The same things were measured in two ways. Each way mixes the same 9 hidden numbers, adds some noise and spreads widely along 6 directions of its own, which tell nothing about the thing.
In the rows, 128 means zero.
Some things both ways: the first way, then the second way.
[145 122 101 141 138 115 146 121 142 142 138 159 111 129 126  99 110 154
 140 137  94]
[114 151 130 144 109 109 112 106 131 109 138 105 178 167 159 160 153 102]

[158 137  72 139 161 116  87 174  93  99 111 155 103 170 147 117 143 105
 113 135 162]
[107 197 115 129 141 154 164 128 114 106 172  34 195 149 125 160 136  90]

[ 87 143 183 155  74 171 110 139 126 116 103 121 151 156 159 164  79 105
 150 132 147]
[ 90 118 115  81 134 111 114 126  83 114  59 135  28 171 101  88 176 158]

[ 76  44 112  61 120 171 224 100 155 101 115 128 101  73 107 109 125 165
  80 147  98]
[102 136 121 131 122 110 112 123 131  96 147 109 125 147 125 112 143 155]

[131 158 138 135 104 144 106 129 185 119 134 163 110 131 120 127 156 108
 132  76 115]
[140  79 158 147 124  73 129 139 106 155 141 170  67  96  99 172 104 149]

[152 152 115 125 120 161 122 142 180 125 124 169  89 163 143 156 132  91
 114  86 155]
[111 102 167 133 108 154 124 187 112 109 161  83 129  73 129 160 104 154]

[136 135 121 159 150 145 117 148 119 145 152 125 153 157 156 135 129 120
 166 162 123]
[112 111 120 129 140 104 144 126 149 147 127 114 175 122 206 183 108 120]

[183 182 187 135 110 128  52 175 169 140 154 200 141 126 148 167 148  77
 163  42 118]
[105  94 149 106  83 117 100 159  98 116  83  81  97 166 126 130 144 158]

[ 72  94 143 113 104 187 145 142 173 136 136 133 131 131 146 168 129  65
 134  94 121]
[135 150  96 161 156  94 108  75 162  71 137 123 167 167 144  91 194 138]

[118 197 134 188  92 133  92 151 124  99 127 124 150 158 127 112 162 129
 130 146 133]
[101 191  70 100 151 130 161 133 112  86  82  71 146 207 108 158 171  95]

[119 121 169 119 121 176 124 123 163 130 140 138 136 146 167 185 119 105
 126 109 146]
[110 128 102 124 157 101 171  93 121 158 161 102 112 110 135 206 119 118]

[118 136 156 195 102 124 143 196  90 145 135 115 151 154 152 157  65 109
 133 125 179]
[ 79 198  83  77 116 138 136 158 126  81 144 108 103 159  88 109 145  83]

[142 138 129 147 148 120  82 144  91 113  90 110 119 153 152 145  82 113
 167 114 209]
[136 152 106 143 153  83 110  54 140 111 208 113 160  99 108 128 158  78]

[134  80 105 114 161 127 148  89 152  94 141  80 134 106 110  97 214 174
  66 168 113]
[133 132 137 145 132  99 105  56 155 135 162 141 128 120 131 140 129 103]

[ 82 107 138 125 132 127 152  89 129 101 114  90 132  87  70  76 151 184
 147 159  62]
[101 180  85  93 139  83 120 120 114 102 118 157  97 196  92  83 159  97]

[100 100 158  98 128 145 115 136  99 101 102 138 125 103 115 116 126 122
 128 122 124]
[120 159 120 119 176  90 108  88 126  95 103 176 108 161  62  69 141 134]

[163  99 111 119 160 115 114 154 111 116 129 134 121 122 135 114 155 123
 100 126 158]
[112 119 104 116 147 108 163  85  97 171 157  73 142 122 153 186 142 118]

[105  91 146 171 125 159 162 155 140 147 158  87 148 149 129 132 153 116
  97 158 122]
[ 77 140 107 113  88  86 125 131 113 111 187  86 139 112 178 151 162 101]

[113 102 160 127 103 156 126 133 138 133 137 165 127 120 139 116 126 115
 111 117 112]
[111 165 104 130  98 127 133 111 113  84 108  81 161 191 108 145 204 114]

[123  64 155 146 143  94 149 122 109 137 132  94 133 103 111 114 105 156
 104 125 123]
[132 194  91 103 157 142 151 132 178  94 183 131 147  96  76 126 101  54]

[150 121 161 102 134 169 152 121 162 149 148 178  93 126 136 148 120 120
  96  91 150]
[106  73 179 120 151 155  67 142 133 112  92 159 142  93 124 129  88 180]

[ 85 100 128 142 101 143 131 145  93 137 124 143 138 153 136 118 124  70
  80 141 125]
[106 188  97 122 142 149 190 161 101 100 160 121 133 131  80 153 157 122]

[ 70  33 180 119 138 148 153  88 130 149 127 108 123 110 127 129  78 139
 133 124  91]
[111 135 158 123  63 114  52 140 133  84 177 142 110 140 103  65 146 114]

[141 160  65 151 103  89 129 158 101  96 109 150 139 116 116  72 131 150
 137 162 111]
[104  98 127 109 104 108 137 164  84 139  77  92  86 188 154 142 152 168]

[123 127 134 164 119 107 121  81 117 132 128 118 151 141 130  94 115 168
 129 180  83]
[110 149 113 124 126 121 137 114 121 124 123 106 150 152 151 183 153  95]

[148 170 143  97 124 127 119 113 111 110 108 162 157  86 139 122  79 176
 223 153 100]
[107  79 130 137  91  64 103 148 144 110 127  83 166 130 183 168 119 154]

[131  71 129  87 100  64 159 104 131 163 126 207 121  64 119 106  51 122
 123  73  55]
[157 161 129 182 139  94 116  88 166  85 154 175 147 152  83 122 150 123]

Other things, the second way, with their names:
k586: [120 118 138 134 142  71  92  75 149 102 111 122 120 128 145 103 151 128]
k269: [ 94 135 113 110  91 146 123 189 130  81 175  64 127 102 141 138 143 122]
k692: [115 131 111 103 111 128  82 105 126  82  89 128 115 176  86  91 188 129]
k174: [106 100 160 156 107 125 126 142 111 113 157  64 195  89 172 201 137 150]
k822: [ 96 175 128 110 126 113 141 146 139 108 164 109 140 120 125 119 102 100]
k546: [116 101 118 108 139  82 116 172 134 114 125 126 105 118 141 104 111 144]
k138: [121 140 172 132  73 111  65 142 144  62 125 146 156 129 109  71 163 110]
k599: [ 79 116 108 113 179  67 128 106 109 130 139  81 149 109 165 177 103 135]
k765: [133 111 174 161 135  95 107 126 144 110 135 194 154  88 106 148 108 145]
k312: [108  64 180 133  92 126  36 120 154  88  98 137 151 125 174  91 144 177]
k20: [132 113 149 144 116 102 138  88 117 147 116 136  86 136 119 163 145 140]
k429: [127 182  86 117 191 119 157  67 141 129 133 118 132 156 101 147 135  81]
k948: [129 140 111 137 169  72 161  97 131 138 150 141  63 112 100 143 117 125]
k164: [116 141 133 164 136  84  97 104 143  86 180 121 192 122 171 120 156 122]
k126: [ 88 177  93 112 130  86 174 130  87 136 182 108 111 150 110 145 138 114]
k193: [117 136 121 135 141  90 174 127 117 133 157 145 146  81 121 195 136 107]
k842: [ 92 154 145 124 121  79 131 140 116 103 127 170  54 123  87 127 118 135]
k689: [ 76 154 117  97 102 122 180 231  82 113 163  73 114 105 124 176 112 127]
k41: [ 88 154 103  74 175 116 135 131 120  98  59 143 103 154 114  87 147 131]
k199: [ 86 130 143 103  77 139 117 131 104 116  87 131  91 167 114 143 164 139]
k345: [105  70 149 157 119  49  77 109  95 109 115 108 126 144 180 129 176 186]
k191: [ 89 101 150  88  95 127  93 183 149 101 162 102 112  49 140 118  87 123]
k480: [ 96 207 122  99 115 106 177 154 122 113 153 108  99 128  69 157  99  65]
k596: [105 157  87  85 183 152 136 152 128  92  73  87 145 169  94 146 117 113]
k567: [ 78 132 126  95 126  97  89 102 115 115 130 122 129 142 148  94 141 131]
k658: [ 90  94 143  91  72 153  77 165  54 132 104  97  89 183  99 146 154 150]
k785: [127 177 103 138 200  91 173 107 177  94 156 154 195  77  98 150  95 102]
k753: [119 123  84 101 178 146 162 152 131 132 125 106 140 135 127 149 113 143]
k198: [134 165  52 106 166 137 158  97 143 131 106 142 156 200 100 162 152  94]
k162: [116 128 177 137  91  56  89 122 135 114 145 203  97 104  80 127 106 111]
k712: [111  75 140 108  78 155  57 125  95 136 123  86  79 187 142 111 161 169]
k517: [103 174 154 128  76 127 151 178 143  87 166 138 141  83 103 150 120  92]
k591: [ 92 171  54  73 153 149 133 125 137  84 108  64 162 175 137 111 166  96]
k780: [121 147 146 100  85 160  73 157 174  58 125 141  71 125  70  48 131 114]
k202: [131  82 118 112  83 122 115 177 116 146 149 128  98 146 127 125 130 153]
k743: [116 135 137 149  49  90 103 119 140 105 187 117 152 130 163 138 175  95]
k399: [118 154  87 129 219  67 118  55 184 107 156 189 140 102 103 120  99 110]
k752: [148 101 122 134 117 119 102  89 155 134 144 124 147 122 149 140 149 108]
k307: [101 154 117 118 137  95 128 120 106 105 139 109  91 147 121 108 160 125]
k92: [100 149  96 113 172  96 196 121  90 163 150 144 123 125 110 181 119 131]
k516: [102  94 141 114  77 131 152 165  99 136  98  57  94 144 147 172 142 166]
k841: [149 179  92 124 187 139 134 110 198  68 145 135 138 117  70  69 121 107]
k684: [147 204  97 139 118 162 165 127 154  81 185  93 204 133  79 134 168  66]
k79: [132 168 107 125 134  97 161 132 172 103 140 126 144 113 102 154 110  80]
k954: [120 162 135 107 123 131  85 115 147 102 160 186  55 139  50  66 113 111]
k219: [ 94 174 106 116 144 116  98  92 123  66 103 108 128 185 109  90 185 120]
k528: [146 139 123 142 111 116 111 172 178  88 178 165 152 114  90 113 100 119]
k723: [ 81 162 103  84 170 169 113 113 115  92 130  90 168 136 116 112 142 123]
k893: [148 147 154 137 118 132 131 163 170  97 149 172 126 101  74  98  98 119]
k659: [ 98 170 110 114 144 138 128  91 147  87 124  86 133 142 132 138 155 107]
k63: [121 173 117 145 128 152 101 112 175  68 156  95 202 154 133 133 141 104]
k846: [ 93 150 115  94 110 113 142 138 123 128 148 131  76 116 121 144 127  97]
k644: [ 97 109 164  70 122 139 121 175 121 146 101 158  49  85  82 132  59 128]
k541: [ 79 143 118  96 139 162 162 182 122 112 143  90 132  89 140 179 102 133]
k878: [ 83 127 111  94 165 112 130 133  79 130 126  64 137 141 148 132 129 138]
k86: [109 138 166 146 166 138  83  70 131 108 123 120 129 133 127 136 126 139]
k934: [ 93 167 134 124 114 151 119 141 151  75  66 115 138 206 154 112 146 147]
k663: [114 101 120 104 143 149  96 167 134 118 153 119 134 109 120 135  94 143]
k440: [105 126 132 122 148  74 105 139 128 103 114  73 142 149 159 115 110 136]
k442: [ 62 105 138  60  92 144  78 206  79 104 112  74 117 140 144 107 132 142]
k592: [129 164 121 120 147 167 160 110 103 136 103 160  67 180  54 143 147 132]
k814: [112 171 123 151 106 100 130 136 118  71 190  68 175 119 133 120 180 104]
k732: [115 155 133 140 104 114 130 168  91 106 175  92 104 157 111 130 147 129]
k289: [124 113 131 115 114  78  97 134 166 103 124 146  95 116 118  96 108 124]
k139: [118 180 150 111  60 162 107 176 135  82 147 123  88 156  53 109 129  91]
k894: [113 153 152 130 122 114  72 109 147  76 176 202  92 105  70  53 144 128]
k224: [ 96 176  65  83 188 127 149 115 128  84  98 103 147 170 100  95 158 126]
k134: [ 99 154 102 116 117 150 171 146 118 117 151 115 125 142 120 144 151 140]
k286: [137  89 153 140 124 138 116 191 127 124 117 111 108 130 133 160  97 158]
k741: [ 82 117 149  97 110 165  88 137  80 109 106  93 155 158 119 114 156 164]
k727: [120 111 137 157  97 111  73  84 164  94 155  84 155 147 168 132 148 142]
k465: [ 97 129 166 111 118 147 120 135 110 122 119 149  98 104  88 146 115 140]
k470: [111 210 115 139  88 161 121 140 144  69 198 113 160 159  99 123 163  86]
k960: [135 132  92 119 148 164 158 136 144 122 126  69 164 137 148 170 143 115]
k514: [115 131 104 113 177  85 114 111 133 116 120 154 107 140 116 100 124 135]
k158: [ 98  82 160 127  86 104  93 204 123  90 124 118 152 105 167 122 127 173]
k676: [151 136 101 139 153  93 149 100 195 126 102 133 155 160 158 157 108 107]
k818: [115 174 115 112 168 101  88  60 145 105 152 152 134 133 102  99 138  73]
k898: [ 96 184  84  94 118 139 171 152 131 108 152  72  72 146 112 150 135  90]
k204: [113 135 122 118 175  65 168  93 137 140 130 130 144  78 122 179  99  96]
k322: [140 106 148 159 155  79 113  77 153 123 105 123 163 125 151 152 125 140]
k740: [110  80 160 116 118 139 102 163 119 106  79 119 114 113 121 148 128 172]
k453: [ 94 126 107 115 147 104 109 164 111 101 189  79 174  92 124 172 104 121]
k251: [135 104 105 141 172 102  82 112 162 102 135  92 160 148 162 119 120 142]
k432: [123 157 136 101 161 164  72  82 156  93 123 161 117 135  78  55 132 110]
k55: [ 89 149 136 117  62 116 117 155  71 119 183 130  99 150 117 107 182 126]
k119: [121 129 112 146 164 108 138 138 185  81 139 124 183  94 136 158 103 144]
k927: [ 83 115 125 110  97 147  83 127 127 100 108 117 124 168 149 133 152 158]
k410: [106  86 166 133  78 119  54 117  77 115 137 130 130 140 111 136 177 151]
k800: [114 138 130 121  63 115 115 123 120 112 143 123 106 140  96 152 169  99]
k801: [128 147 116 157 182  96 165  80 127 116 121  95 136 136 126 174 147 135]
k704: [108 202  67 107 175 107 186 128 127  97 123 136 154 161  93 134 154  90]
k728: [123 127 132 128 159 185 133 141 127 125 126 102 121 133 113 174 110 146]
k907: [128 150 102 123 144  91  98  89 143 115 136 133  92 188 115  87 140 113]
k881: [ 97 118 136  78 140 141  79 106 124 113  83 140  98 151 120  60 145 139]
k9: [130 129 103 158 111  96 128  96 157 104 200  98 170 108 141 164 155 116]
k493: [115 136 150 126  92 161  96 149 118  91 134  73 137 142 135 128 161 118]
k325: [102 123 103 108 181  97 151 123 102 145 101 143 113 145 108 181 106 144]
k613: [ 74 151 137 116 131 121 151 161 109  98 152  37 143  97 165 165 118 125]
k774: [107 159 120 132 162 112 109  98 162  78 139 157  93 129 116  76 139 140]
k153: [101 128 145 109  87 107 124 171 121  95 140 111  80  98  84 143 116 128]
k147: [114 138 134 147 135  59  68  69 144  61 141  96 175 122 115 115 162 110]
k62: [122 178 104  96 142 148 148 115 146 111 147 150  64 140  51  85 125 108]
k889: [108  95 146 162 134  42  99  70 138 116 169  62 206  84 208 166 135 124]
k160: [108 141 157 103 126 162  94 182 145  88 136 129 112  96 107 120  89 111]
k906: [ 92 144 100  68 184 150 140 178 111 118 100 105 124 135 115 129  94 122]
k555: [104 125 110 106 172 121 112 100  98 111 119 109 113 131 117 116 162 134]
k303: [130 160 137 173 108  86  87  84 134  65 186 101 206 129 124 119 191  97]
k8: [ 98  65 159  99 111 137  73 183 140  97  91 113 138  95 154 138  97 166]
k510: [ 76 123 149  89 122 150 113 172 118 110 101  59 105 142 182  89 116 161]

Some of these things the first way, each followed by its name:
[146 113 133 156  88  90 140 139  94 120 138 140 156 106 114  70 160 144
  38 161 121]
k740
[119 120  70 127 102 154 220 176 176 106 130 109 107 123 118 147 151 119
  70 123 164]
k774
[133 142 129 121 101 113 144 145  85 120 125 144 172 104 142 126 108 128
 124 157 131]
k119
[145 216  66 141 114 118 112 135 137  71  78 115 121 152 115 122 139 143
 168 151 148]
k307
[146  96 124 147 142 102 132 167  40 116 101 106 145 124 146 109  73 150
 123 172 192]
k881
[164 133 119 105 120 127 115 117 179 112 140 160 129 115 130 127 182 126
 102 113  98]
k20
[148 163 148 115 128 167 101 140 190 126 156 141 153 141 174 208 160  83
 149  82 157]
k727
[160 110 104 125 121  70 135  88 120 109 123 138 137 129 128 107 147 153
  32 155 102]
k86
[149 143 102 108 154 140 106 149 147 103 124 141 111 117 116 120 173 118
 154 106 136]
k893
[166 167  83 145  98 118 201 158 228 113 138 134  93 118 108 156 135 155
 111  77 138]
k898
[148 171 130  92 168 191  73 101 168  71 107 112 126 147 132 138 208 149
 177 165 119]
k889
[102 114  84 133 140 149 149 119 143 121 119 118 107 148 114 104 147 123
 130 153 106]
k164
[122 103 129 136 134 185 208 174 195 126 153 109  79 106 100 135 155 149
 106  89 173]
k591
[124 126 108 140 109 173 205 157 141 142 118 158  85 160 157 155  38 137
 123 136 174]
k541
[140 169 153 146 122 151  84 126 131 137 127 150 137 159 136 127 138 103
 157 134 119]
k193
[ 95 155  98 103 146 147 138  83 136  91 104  98 124 101  99 101 146 165
 190 148 125]
k528
[127  86 157 117 123  90 113  63 142 145 132 131 152 102 127 119 117 136
 122 120  69]
k960
[127 115 151 113 109 132 135  85 184 158 137 181 104 143 159 178  72  99
 108  63 119]
k728
[ 95  52 133 118 123 178 213 168 156 154 136 134  80 124 129 154  84  98
  87  86 168]
k894
[ 94 137 152 155  79 136  88 148  99 128 122 146 176 150 151 129 124  73
 128 145 102]
k345
[ 93 121  85 152 102  77 112 107  94 103  94 127 139 141 115  85 115 123
 110 155  81]
k732
[128 134 138 194 116  78 103 113  87 124 123  90 165 164 132 113 122 141
  92 174 121]
k160
[128 113 143 137 101  97 144 129 125 143 132 163 134 113  96  97 120 131
 103 132  44]
k689
[ 89 103 122 107 129 148 152 117 105 116 103 125 119 114 137 128  76 133
 152 134 154]
k753
[144  99 120 136 131 109 124 170 107 127 125 133 151 145 153 153 111 105
 116 146 111]
k510
[144 124 102 106 158  82  81  74  86 104  86 122 134 113 113  80 125 153
 162 157 110]
k684
[183 221 151 128 117 107  70  98 141 107 116 128 181 150 160 184 131 128
 165 139 133]
k659
[121  91 180 158 112 154 132 134 166 140 169 121 138 122 127 121 177 125
  80 113 119]
k800
[159 199 128 122 119 166 123 114 153 110 122 151 133 141 147 140 130 155
 167 153 144]
k199
[117  87 165 116 158 138 110  91 106 119 106  91 132 137 148 154  96 137
 131 137 166]
k432
[175 158 151 112 140 123  91 172 169 118 154 128 149 114 130 188 202  71
 117  51 164]
k62
[151 145 152 168 119 154 107 174 146 163 157 179  94 162 143 134 132  71
  98  61 189]
k410
[110 131 149 107 145 181 114 113 185 112 151 120 152 112 146 157 167 140
 195 125  93]
k676
[124 137 105  87 125 153 155 121 125 130 110 156 129 124 151 151  80 113
 164 138 140]
k134
[126 179 124 160 123 144  94 185 106 117 127 135 139 152 122 122 156  90
 160 126 146]
k704
[169 173 100  98 153 121 115 151  93  93 104 146 128 109 110 105 153 144
 154 154 144]
k785
[170 167  92 135 137  60 108 140 158  94 139 108 150  88  86 114 210 137
 127  89 108]
k907
[126  95 128 127 134 121 129 193 113 135 154 150 137 117 117 129 171  73
  87 100 108]
k126
[132 101  95  98 153 127 188  95  94  94  92 105  95 108 101  89 113 194
  86 179 165]
k723
[157 143  98 148 136  74 119 100 104 134 118 116 163 120 126  93 104 165
 176 178  91]
k743
[147 138 107 146 117  97 154 168  60 103 104 137 134 122 129  99  85 165
 107 173 159]
k599
[116  86  67 136 135 132 206 131 141 111 143 112 102 115 111  87 162 166
  54 156 143]
k63
[146 112 118 145 139  77 110 100  73 133  98 112 152 119 156 109  43 164
 181 160 157]
k752
[142 189 124 134 134  82  85  98  88  90  93  84 176 128 136 150 116 143
 167 147 166]
k954
[190 183 140 125 128 107  76 142 162 102 126 135 153 116 122 144 179 128
 158 107 113]
k586
[118 132 134 106 138 140 162  91 153 137 129 145 105  85 115 118  83 168
 186  98 134]
k198
[134  89 153 147 109  71  81 142  99 155 129 156 158 132 123 113 121  70
 103 111  60]
k814
[125 105  68 126 146 134 170 153 102  81  91 120  75 123  96  72 133 173
  98 162 158]
k878
[154 173 161 154 142 120  86 112  93  96 108  61 185 144 136 142 147 160
 157 193 158]
k191
[129 116 169 150 112 111 106 205  65 133 141 131 173 116 132 135 143  71
  93 112 157]
k224
[120 106 178 167 127 127 133 137 115 145 141 118 129 130 105 108 123 138
 109 129 114]
k442
[128 152 120 169  97  90 133 109 127 115 124  84 172 134 113 118 154 136
  98 162 116]
k269
[144 195 138 125 106 123  63 141 146  93 107 133 165 144 148 177 149  87
 167 104 132]
k948
[147 167  97 110 108 142 116 130 120  82  91 156 137 130 161 126 101 155
 164 168 144]
k516
[ 83  75 179 143 127 142  67 112  80 138 114 130 152 156 153 120 106  85
 127 146 105]
k303
